There are 9 hidden switches. A switch that is on adds its own fixed numbers to the row, and there is some noise. The rows also spread widely along 12 directions, which tell nothing about the answers.
In the rows, zero is written as 128.
Known rows, each followed by its switches (1 for on, 0 for off):
[134 125 129 143 157 158 121 141 145 136 117  97  95 166  74 131 113  83
  53  62 147  99  97 181 115 131  97 109 151 154 115  77 141 136 126  93
 129 115 127 131 132 114]
1 1 1 1 1 1 1 0 0
[123 131 103 114 142 112 128 143 116 127 129 122 103 127 119 134 126 146
 116 126 129 157 118 147 107  91 104 130 136 146 142 173 160 136 105 118
 106 110 115 159 146 141]
0 0 1 1 1 1 0 1 1
[137 117  83 121 163 110 117 136  66 125 143 124  85 118 134 131 138 134
 129 133 118 195 126 139  85  92 105 147 116 133 138 209 142 139  98 113
  99 117 140 172 154 133]
0 0 1 1 0 0 0 1 1
[126 150 135  96 126 106 127 154 145 118 150 129 150 154 121 104 142 151
 109 155 116 151  88 187 125  96 115 111 106 125 124 128 143 167 120 111
 134 116 133 168 126 160]
1 1 0 1 1 1 0 0 1
[105 140 114  77 112  97 175 151 148 122 122 122 145 126 142 118 127 183
 139 173 105 138 122 122 136 121  98 123 128 155 128 147 181 143  96 151
 112  80 107 164 137 187]
0 0 1 0 0 1 1 0 1
[116 139 121 132 123 140 120 130 163 133 122 135 122 122 121 107 127 129
 134 111 138 127  96 154 117 105 133 119 163 128 158 123 161 133 139 129
 131  90 126 140 115 133]
0 1 0 0 1 1 1 0 0
[ 96 106  82 125 176 127 146 121 105 139 103 118  88 122 153 105 129 123
 117 146 138 168 129  99  88 138 160 110 125 129 180 173 137 146 106 127
 117  98 123 208 139 145]
0 1 0 0 0 1 1 0 0
[175 166 144 141 123 126  86 141 112 151 145 132 158 114  81 109 142  78
 104  95 136 131  65 228 108  92  66 166 100 109 110  90 109 151 118 103
 136 105 151 138 121 107]
0 1 0 1 1 1 1 0 1
[132 116 121 142 140 118 135 133 131 137 120  99 122 124  84 115 120 121
 118  62 130 113  90 169 148 136  97 108 140 137  96 115 173 134 120 114
 113  77  93 143 146 137]
1 1 0 1 0 1 0 1 1
[113 123 105 146 138  64 125 118 123 122  68 144 168  96 122 129 101 156
 143 117 163 145 139 100 119 105 159 150 143 141 195 128 122 105 103 157
 111 141  70 120 100 114]
0 0 0 1 0 1 1 0 1
[118 111 105 108 178 131 122 127 119 113 166 113  68 169 122  94 132 146
  74 120  99 175  93 170 103 118 148  86 119 130 110 160 165 158 131  74
 128 120 163 166 144 143]
1 1 0 0 1 1 1 0 0
[126 160 119 144 119 125 115 121 111 164 153 152 144 133 168 119 146 103
 130 151 146 154 121 149  57 127 118 154 127 112 175 111  85 137 134 123
 161 129 149 146 103 129]
0 0 0 0 1 1 0 0 0
[155 123 114 109 136 104 141 181 148  98 130 127 148 133  93 147 134 166
 107 114 131 129 128 164 153  86 109 130 110 164 124 108 154 129  86 127
  92 130  95 135 137 147]
0 1 0 1 0 1 1 0 1
[133 143 110 120 145 137 122 146 131 121 137 123 108 120 100 121 127 131
 103 125 134 156  97 173 112  93 101 124 123 147 144 152 152 143 113 104
 117 106 130 163 138 127]
0 1 0 0 1 1 1 1 0
[130 168 103 144 135 128 102 135 120 132 171 150 138 128 149 116 148 114
 142 165 151 182 114 164  76 105 130 143 119 118 199 150  83 149 139 123
 168 155 148 148  97 114]
0 1 0 0 0 0 0 1 0
[102 143 128 127  98 169 147 152 136 173 102 124  95 117 159 124 137  87
 142 131 128 124 110 142  51  94 127 135 167 118 182 165 161 132 141 142
 117  46 127 199 141 160]
0 1 0 1 1 1 0 1 1
[123 145 109 135 140 177  98 140 109 131 121 151  74 130 136 128 111 101
 109 134 133 167 105 149  45  70 128 153 156 131 181 166 126 128 135 113
 126 123 169 155 125 109]
0 1 0 1 0 0 1 0 1
[143 115 109 133 117 114 116 123 121 146 120 155 138 126 135 132 138 133
 136  85 133 115 115 149 102 106 106 158 161 117 131 109 156 106 103 132
 107  93 120 117 115 128]
0 0 1 0 1 1 1 0 1
[133 161 155 133 116 143 135 136 157 139 117 122 165 158 101 122 106 112
  79 106 145  75  74 178 131 146  63 124 144 135 113  54 137 142 115 121
 158 105 114 122 109 129]
0 1 1 1 0 1 1 1 0
[123 135 128 133 118 127 134 126 122 155 126 128 138 121 140 112 116 121
 119 120 131 134 107 133  86 139 111 140 138 125 137 116 129 127 137 121
 136 103 129 135 121 136]
0 1 0 0 0 1 0 0 0
[152 116 158 116 133 106  99 139 113 119  97 114 123 119  88 107 105 115
  93 100 114 141  83 169 111  70 119 150 122 114 108 156 162 133 125 101
  92 115 156 142 141 113]
0 0 1 1 1 0 1 0 0
[ 92 156 107 128 124 169 147 162 171 151 155 129  96 177 163 125 165  98
 118 156 131 122 126 173  66 128 154 100 165 130 190 105 132 150 153 139
 172 106 144 169 105 165]
0 1 1 1 0 1 1 0 1
[135 143 130 108 120 108 158 170 142 113 220 135 133 212 156 133 170 191
  81 146  78 147 128 203  88 128 168  95 117 139 113 104 144 139 148  91
 170 162 143 106 105 175]
0 1 0 1 0 1 1 1 1
[170 147 155 115 113  84  96 152 129  96 158 150 178 135 107 119 128 177
 109 132 108 151  88 200 129  62 120 147 104 118 115 128 140 131 116 106
 119 155 137 103 107 126]
0 0 0 1 0 1 1 1 0
[154 158 134 118 114  97  92 128  70 131 142 196 169 150 162 131 127 155
  95 151 126 178  89 181  42  58 112 182 107 105 159 142  96 131  99 101
 140 156 148 124  93 113]
1 1 0 1 1 1 1 1 1

New rows, each followed by its switches (1 for on, 0 for off):
[126 105  92 103 148 133 146 162  99 118 120 135  94 123 158 142 124 154
 110 157 128 177 152  99  69  96 136 137 116 150 169 183 133 125  96 112
  87 126 126 177 147 150]
0 1 0 0 0 1 0 0 0
[112 119 145  96 107 127 158 155 161 125 115 140 135 159 171 128 133 161
 122 151 114 116 129 123 103 103 156 111 149 124 153 126 170 129 122 138
 110 102 123 165 129 180]
0 0 0 1 1 1 0 0 0
[109 127  83 104 158  89 135 153 119 104 135 117  93 137 104 133 130 168
 104 126 121 180 131 153 104  83 137 115 134 167 151 178 159 135 114 111
 110 134 107 141 137 141]
1 1 1 1 1 1 1 0 1
[115 130 124 125 138 122 157 172 144 126 135  85 100 149  92 142 122 131
  79 106 122 140 142 157  99 119 140 112 129 175 134 124 143 129 142  96
 121 137 112 132 144 143]
0 1 0 1 1 1 0 0 1
[151 124 108 122 130 121 139 148 121 115 168 130 122 150 105 149 134 169
 113  78 109 123 111 171 143 127  68 125 146 159  75 115 180 118 108 107
 118 108 111  95 141 144]
0 1 1 1 0 0 0 1 1
[135 132 103 141 163 117 113 118 100 129 129 137 115 125 110 123 122 137
  98  93 139 155  97 161 108 113 108 129 126 135 139 138 136 135 106 106
 126 121 118 140 130 116]
0 1 0 1 1 1 1 1 0
[138  98 107 143 131 104 135 139 154 128 126 120 133 119 110 129 148 142
 154  61 143 113 127 145 155 118 132 110 156 129 130 119 177 111 114 135
  94  82  78 138 135 148]
1 0 0 0 1 1 0 1 0
[118 160 116 119 144 119 124 140 129 118 179 133 110 159 137 116 141 149
  95 169 118 184 124 176  78 103 146 118 113 138 163 153 119 150 138  95
 156 159 157 147 115 137]
0 0 0 0 1 1 1 1 0
[135 100 114 122 142  98 140 133  99 127 126 134 138 148 144 130 130 143
 100 110 134 153 131 127  99 125 135 132 115 129 133 128 125 126 105 109
 114 131 122 141 125 136]
1 1 0 0 1 0 0 0 0
[132 143 161 157 104 114 118 117 132 154  72 108 181  84  91 104  92  74
 139  95 163 113  91 138 126 129  84 158 134 121 143 105 119 125 130 140
 123  89 101 140 117 107]
1 0 0 0 0 0 0 1 0
[151  84 128 127 143  77 117  99  92 116 109 149 143 134 127 108 111 184
 117  60 102 127  84 138 143 116 126 125 140 102  75 135 191 108  94 113
  90  89 107 115 127 139]
1 0 0 1 0 1 1 1 0
[133 133 108 121 145 115 131 145 137 120 122 152 154 158 131 133 144 141
 100 128 158 131 109 165 127 104 118 122 114 132 163 106 128 147  76 129
 127 120  95 176 115 139]
1 1 0 1 1 1 1 1 1
[124 157 154 118 115 174 107 120 146 140 138 152 117 183 137 110 109 121
  67 112 115  95  56 184  85 116  88 124 166 112 111  82 153 144 137 100
 164 100 172 121 107 131]
0 1 1 1 1 1 1 0 0
[146 147 167 141 105 122 133 158 124 164 153 109 150 156 125 117 164  77
  98 105 114 125 104 211  66 120 154 141 115 102 133  99 118 143 160 104
 155 117 152 145 111 136]
0 1 0 1 1 0 1 1 1
[171 126 116 153 136 125 104 152 119 137 162 129 125 148 101 143 161  95
 115  71 130 128 124 200 107 106 107 146 141 129 118  91 125 120 127 115
 125 129 135 108 120 117]
1 0 1 1 0 0 1 0 1
[112 120 123 152 144 118 131 123 139 145  83 120 153 125 142 116 125  83
 128 129 181 124 128 117 114 133 156 130 127 111 201 121 100 143 115 144
 134 120 103 191 112 119]
0 0 0 0 1 0 0 1 0
[122 138 146 152 137 110  89 114 128 137 131 136 141 148 133 102 121 115
  97 115 143 147  79 176  76 103 169 128 131  91 171 134 109 142 156  97
 160 152 143 132  96 106]
0 1 0 1 1 1 0 1 0
[157 116 173 123 108 118 136 165 125 180 126  99 157 155 136 115 171  55
  97 112 119  96 106 195  83 122 134 145 105  82 112  87 119 152 130 118
 126  88 149 184 132 157]
0 0 1 1 1 1 0 0 1
[110 130 105 111 137 120 103 122 159  96 132 161 116 134 139 110 114 182
 137 146 130 151  96 139 140  79 133 115 150 123 155 158 176 138 113 125
 116 115 131 152 123 141]
0 0 0 0 1 1 0 0 1
[146 134 115 149 147 137 104 131 114 126 104 114 116  97  67 123  91  97
 106  74 151 146 102 151 115 107  82 154 138 157 133 122 129 122 121 106
 108 117 125 119 132  93]
1 1 0 0 0 0 1 0 0
[121 130 165 136  93 108 130 153 129 151  54 107 142  92  97 127  94  94
 107  85 138 128 119 136  57  73 153 164 154 138 171 133 133  99 151 124
  94 110 105 123 120 118]
1 1 0 1 1 1 1 0 0
[139 177  90 129 129 179  99 148 130 132 132 183 117 123 144 146 146 104
 136 154 176 150 103 171  78  59  68 151 150 136 210 133 111 141  87 139
 132 103 128 183 118 122]
1 1 0 1 1 1 1 1 0
[156 145 123 131 127 120 116 153 132 120 123 148 156 128 113 148 121 132
  97 126 156 139 134 153 100  91 109 161 118 150 164  99 100 118 101 116
 117 158 122 117 110 112]
0 0 0 0 1 1 1 0 0
[104 114  92 157 156 147 135 154 163 124 135  87  71 141  90 144 117 114
 101  76 151 128 141 148 109 125 146 104 169 168 162 137 154 117 151 104
 124 129 104 124 130 119]
0 1 1 0 0 1 0 1 1
[135 170 143 113 125  92 119 136  97 128 132 116 160 104  92 110 102 134
 105 143 125 178  94 164 107 107  75 157  93 150 124 145 111 153 132 106
 133 138 139 128 134 119]
0 1 0 1 1 0 0 0 0
[110 154 114 131 134 139 132 162 176 116 161  95  96 139  70 127 121 135
 103 103 133 140 120 177 128 116 119 107 150 180 134 117 158 134 163  98
 135 130 121 110 132 130]
0 1 0 0 1 1 0 0 1
[145 138 130 138 122 118 117 145 122 136 145 149 157 151 149 129 141 122
 112 133 141 143 106 168  82 106 132 135 125 111 165 112 102 137 123 116
 145 139 124 144 103 132]
1 1 0 1 0 1 0 1 0
[129 137 182 123  86 119 145 162 142 143  92 108 162 132 122 121 108 110
 101 114 123 113 101 155  84 102 129 143 134 124 139 116 138 123 147 119
 117 102 113 141 121 146]
1 1 0 1 0 1 0 1 0
[126 140 133 136 117 148 130 145 140 147 130 129 120 139 134 119 139 112
 120 107 123 120  96 174  86 109 136 126 153 115 149 121 152 132 140 124
 138  88 132 151 117 143]
0 1 0 1 0 1 1 1 1
[135 114 136 103 126 122 130 134 130 113 145 140 130 161 143 112 124 162
  96 126 100 129  93 155 109 113 123 123 139 117 106 125 167 135 126 108
 130 117 154 124 117 145]
0 1 1 0 0 0 1 0 0
[156 134 126 119 106 118 106 146 140 124 145 147 132 131 111 133 137 142
 127  92 122 126 101 177 113  79  84 149 157 131 116 112 163 111 117 119
 108 106 134 103 119 131]
1 0 1 0 1 1 1 0 0
[112 160 130 128 123 128 132 126 139 129 129 134 137 136 113 120 100 152
 105 121 136 131  92 153 117 119  88 121 147 151 136 119 151 136 127 116
 146 113 108 122 121 134]
0 1 0 1 1 1 0 1 0
[ 84 162 134 115 120 119 112 125 178 108 155 158 142 175 162  86 140 168
 131 179 118 149  76 182 113  85 186  90 149  96 188 149 162 167 157 134
 178 124 148 161  86 151]
0 1 0 1 1 0 1 1 1
[130 136 104 135 152 165 112 147 173 108 149 141 102 155 121 118 147 127
 127 120 139 127 101 175 143 101 135  92 154 132 158 110 157 147 130 132
 138 114 137 157 121 137]
0 1 0 1 0 0 1 0 0
[120 154 167  92  95 122 145 143 146 135 142 136 175 169 149 103 117 155
  90 163 106 116  80 168 105 125 101 132 112 116 110  97 141 157 127 111
 152 107 148 147 110 162]
0 1 0 0 1 1 0 0 1
[127 144 108 118 139  96 124 147 121 132 153 103 121 119  96 111 137 125
 118 124 124 178 109 179 108 107 113 129 108 144 131 152 132 151 135 102
 125 118 129 148 135 135]
1 1 0 0 1 1 0 0 1
[ 88 156 122 141 155 106 128 112 124 125 131  96 107 139  98  99  93 141
  85 119 125 170  97 158  92 136 145 100 140 154 147 148 132 141 160  95
 163 141 121 118 115 119]
1 1 0 1 0 1 1 1 0
[113 121 147 105 113 124 146 151 148 142 125  98 120 136 129 101 125 126
 115 129 107 125  95 150  99 121 129 117 147 121 121 142 167 139 151 118
 124  85 141 153 132 162]
0 1 1 0 0 1 0 0 0
[122 154 138 123 127 128 122 142 135 128 113 152 167 177 150 135 116 121
  62 162 165 122 108 161  71  99 127 151 116 121 191  96  83 145 104 109
 160 167 132 148  84 114]
0 1 1 0 1 1 1 1 1
[180 129  80  99 129 123 129 194 134  99 179 151 127 126 104 157 172 169
 136 120 121 157 136 186 140  66  77 143 113 165 115 128 158 126  76 123
  81 112 111 138 144 158]
1 1 0 0 0 1 1 0 1
[ 86 183 119 165  99 155 128 141 155 180  88 119 117  80 138 129 129  52
 176 142 179 138 140 130  48 103 136 148 180 137 252 149 106 125 163 167
 147  87 103 177 113 130]
0 0 0 1 1 1 0 1 0
[116 167 125 130 135  98 116 118 119 125 113 124 156 113  96 109  85 147
 107 134 143 151  82 153 126 118  84 140 117 148 140 135 124 145 117 117
 142 127 107 126 121 115]
0 1 0 1 0 1 0 1 1
[138 133 115 118 122 111 138 149 130 128 110 143 161 138 123 143 132 133
 116 115 155 123 115 153 116  97  92 150 134 138 152 112 135 130  84 133
 116 112  97 146 115 131]
1 1 1 0 1 0 1 1 1
[120 123 108 108 158  89  86 108 104  71 110 147 107  99 102 101  69 195
 118 148 116 204  88 124 127  54 129 150 127 139 140 214 167 128 112 105
  92 146 147 124 129 101]
0 0 0 0 0 0 1 0 1
[156  89 112 108 154 114 101 127 108 109 106 179 143 165 158 130 130 154
  85 120 151 127  95 138 106  81 126 143 125  98 149 117 131 130  63 114
 101 131 131 160 108 123]
1 1 1 0 1 1 1 0 0
[158 136 100 132 159  91 103 114  77 109 187 160 134 152 134 121 133 167
 101 128 115 193 122 165  99 119 108 148 104 138 113 128 103 128 109  93
 143 176 157  94 107 110]
1 0 0 0 0 0 1 0 0
[149 153 133 138 129 138 108 156 117 148 119 106 117 104  81 137 119  78
 108 100 148 137 106 179  94  89  71 157 131 144 137 134 126 133 122 109
 111 109 128 145 145 111]
0 0 1 1 1 1 0 1 0
[133 126 147 120 116 138 117 161 149 131  97 108 121 129 107 128 112 101
  99 122 143 121 107 157  96  74 117 148 137 125 154 146 150 133 122 112
  97 107 130 166 133 127]
0 0 1 0 1 1 0 1 1
[139 123 144 130 119 156 136 154 154 139 145 115 116 151 125 122 123 117
  98  97 117 109 106 162 101 127 123 118 146 130 112  96 150 124 148 102
 129 105 142 128 126 144]
0 1 0 0 0 1 0 0 0
[124 115 139 116 120  97 144 142 132 118 124 133 154 152 150 123 115 167
 104 144 124 138 123 129 108 115 153 128 115 121 143 133 137 129 115 114
 121 139 117 143 113 145]
0 0 0 0 0 1 0 1 1
[150 108 140 118 126 116 132 104  84 144 160 141 114 163 146 112 118 165
  80  79  77 131  92 156  85 146 109 134 136 114  54 110 169 113 126  77
 124  99 163  97 132 145]
0 0 0 0 1 1 1 0 0
[126 136 114 125 123 134 129 115 117 130 166 172 126 171 172 119 134 180
 117 119 103 129  90 155  93 128 123 111 160 114 123 120 164 121 122 119
 155 105 136 118 105 154]
0 1 0 1 0 1 1 1 0
[146 159 127 136 117 131 112 139 162 116 161 163 170 160 133 128 135 148
 115 138 142 115 101 182 133 111 108 133 130 125 150  75 125 133 113 126
 156 139 126 122  88 127]
0 0 0 0 0 1 1 1 1
[135 136 138 118 130 111 117 132 151 115 167 133 157 169 129 107 130 156
  93 132 125 123  77 183 135 127 109 110 124 113 116 103 140 152 128 101
 157 140 137 123 102 137]
0 1 1 0 0 1 0 1 0
[141 134 158 109 115  77 135 160 117 117 112 112 175 118 106 117 107 152
  99 141 123 153 103 158 111  89 126 146  90 131 133 149 125 140 121 109
 110 142 112 141 126 137]
0 1 0 1 0 1 0 1 0
[ 97 129  91 145 156 105 117  72 135 136 120 132 122 125 103  99  99 157
 121  71 144 118  75 131 154 164  88 106 176 141 116 106 174 127 121 127
 151  87 101  99 112 117]
0 1 1 0 1 1 1 0 0
[116 161  87 118 135 130 104 124 142 129 147 143  95 104 108 107 140 144
 159 118 126 153  79 173 124  87  83 119 170 142 144 162 183 143 130 136
 129  75 127 140 132 140]
0 1 1 1 1 1 1 0 0
[107 153 109 139 142  93 141 104 110 150 122 112 149 114 100 110 114 130
 131 106 142 148 103 139 135 163  84 126 128 153 128 116 134 148 121 131
 152 101 100 134 127 128]
0 1 0 1 1 0 0 0 1
[139 130 139 135 113 161 119 148 135 144  97 137 127 120 131 129 114  95
 117 113 145 113 101 139  86  96 109 147 149 118 155 113 133 123 121 130
 110  93 131 158 126 130]
0 1 0 1 0 1 0 0 0
[126 143 131 154 123 112 127 130 148 148 145 116 168 142 124 115 141 100
 128 105 150 114 107 164 116 156 121 127 140 115 148  88 110 137 149 126
 168 125 118 118  96 124]
0 1 1 0 0 0 0 1 0
[108 150 104 139 163 164 138 153 100 138  87  87  55 104  84 146  92  76
  81 125 153 178 156 116  55 102 105 148 131 192 184 170 111 129 124 105
 105 134 137 169 159 105]
0 0 0 1 1 0 1 0 0
[ 84 134 105 122 161 136 118 136 131 123 106 106  65 124 118 104 108 118
 100 149 140 189 115 133  67  84 173 112 138 143 202 192 137 144 147 104
 121 129 141 181 131 123]
1 1 0 0 1 1 1 0 0
[153 124 103 135 159 167 119 151 123 119 167 151  89 182 145 149 143 133
  79 122 129 139 134 161  86 114 127 123 131 140 139  99 123 124 107  99
 133 147 152 140 126 132]
0 0 0 1 0 1 1 0 0
[160 133  95 142 142 133 130 142 135 132 170 136 136 136 113 132 158 134
 129  87 137 121 109 181 144 139  84 120 133 138 117  85 145 129 107 121
 133 101 110 127 125 139]
0 1 0 0 0 1 1 1 0
[139 213 102 140 106 119 106 129 124 161 176 163 169 109 125 117 163 109
 161 146 148 162  97 200  88 109  58 157 134 141 168  98  92 148 131 143
 177 108 127 125  98 131]
1 1 0 1 1 1 1 0 0
[112 145 111 105 158 125 131 133 121 109 154 148 128 174 158 112 125 158
  95 184 124 171 107 146 104 124 128 112 106 129 153 140 117 166 111 114
 157 149 153 169 119 146]
0 1 0 1 0 0 0 0 1
[119 102 153 147 145 185 129 136 132 153  98  94  89 168 126 108 101  46
  62  93 140 109  95 146  74 140 142 120 140 112 138 106 123 146 147  93
 132  98 165 182 132 115]
1 1 0 0 0 0 0 0 1
[134 136 143 117 123 123 108 136 112 132 133 147 129 138 148 118 122 134
 107 144 119 156 107 151  68  85 134 144 126 112 148 148 125 132 129 107
 125 135 158 144 123 134]
0 0 0 1 1 1 0 0 0
[145 117 135 123 141 148 117 141 137 121 105 138 136 163 127 132 122 107
  87 112 150 107 102 158 117 102 102 134 136 118 140 103 140 139  90 113
 115 114 133 163 121 123]
1 0 1 0 1 0 1 1 0
[127 133 131 120 128 150 107 118 127 126 113 162 127 150 147 104 109 134
 104 124 128 127  65 154 101  96 111 126 150 106 138 117 151 139 113 120
 131  94 147 154 114 132]
1 1 0 1 0 1 1 0 0
[130 148 106 138 127 123 130 131 101 158 154 136 117 138 133 134 140 122
 117 101 125 150 117 168  73 126  96 138 140 141 130 118 126 128 130 110
 143 105 126 125 127 139]
1 1 0 1 1 1 0 0 1
[146 151 113 148 146 135  91 145 119 135 151 134 104 147 105 140 139 100
  93 103 150 155 116 194  73  85 114 141 142 136 161 128 110 129 129  96
 139 149 137 124 114 103]
1 0 1 1 1 1 1 1 0
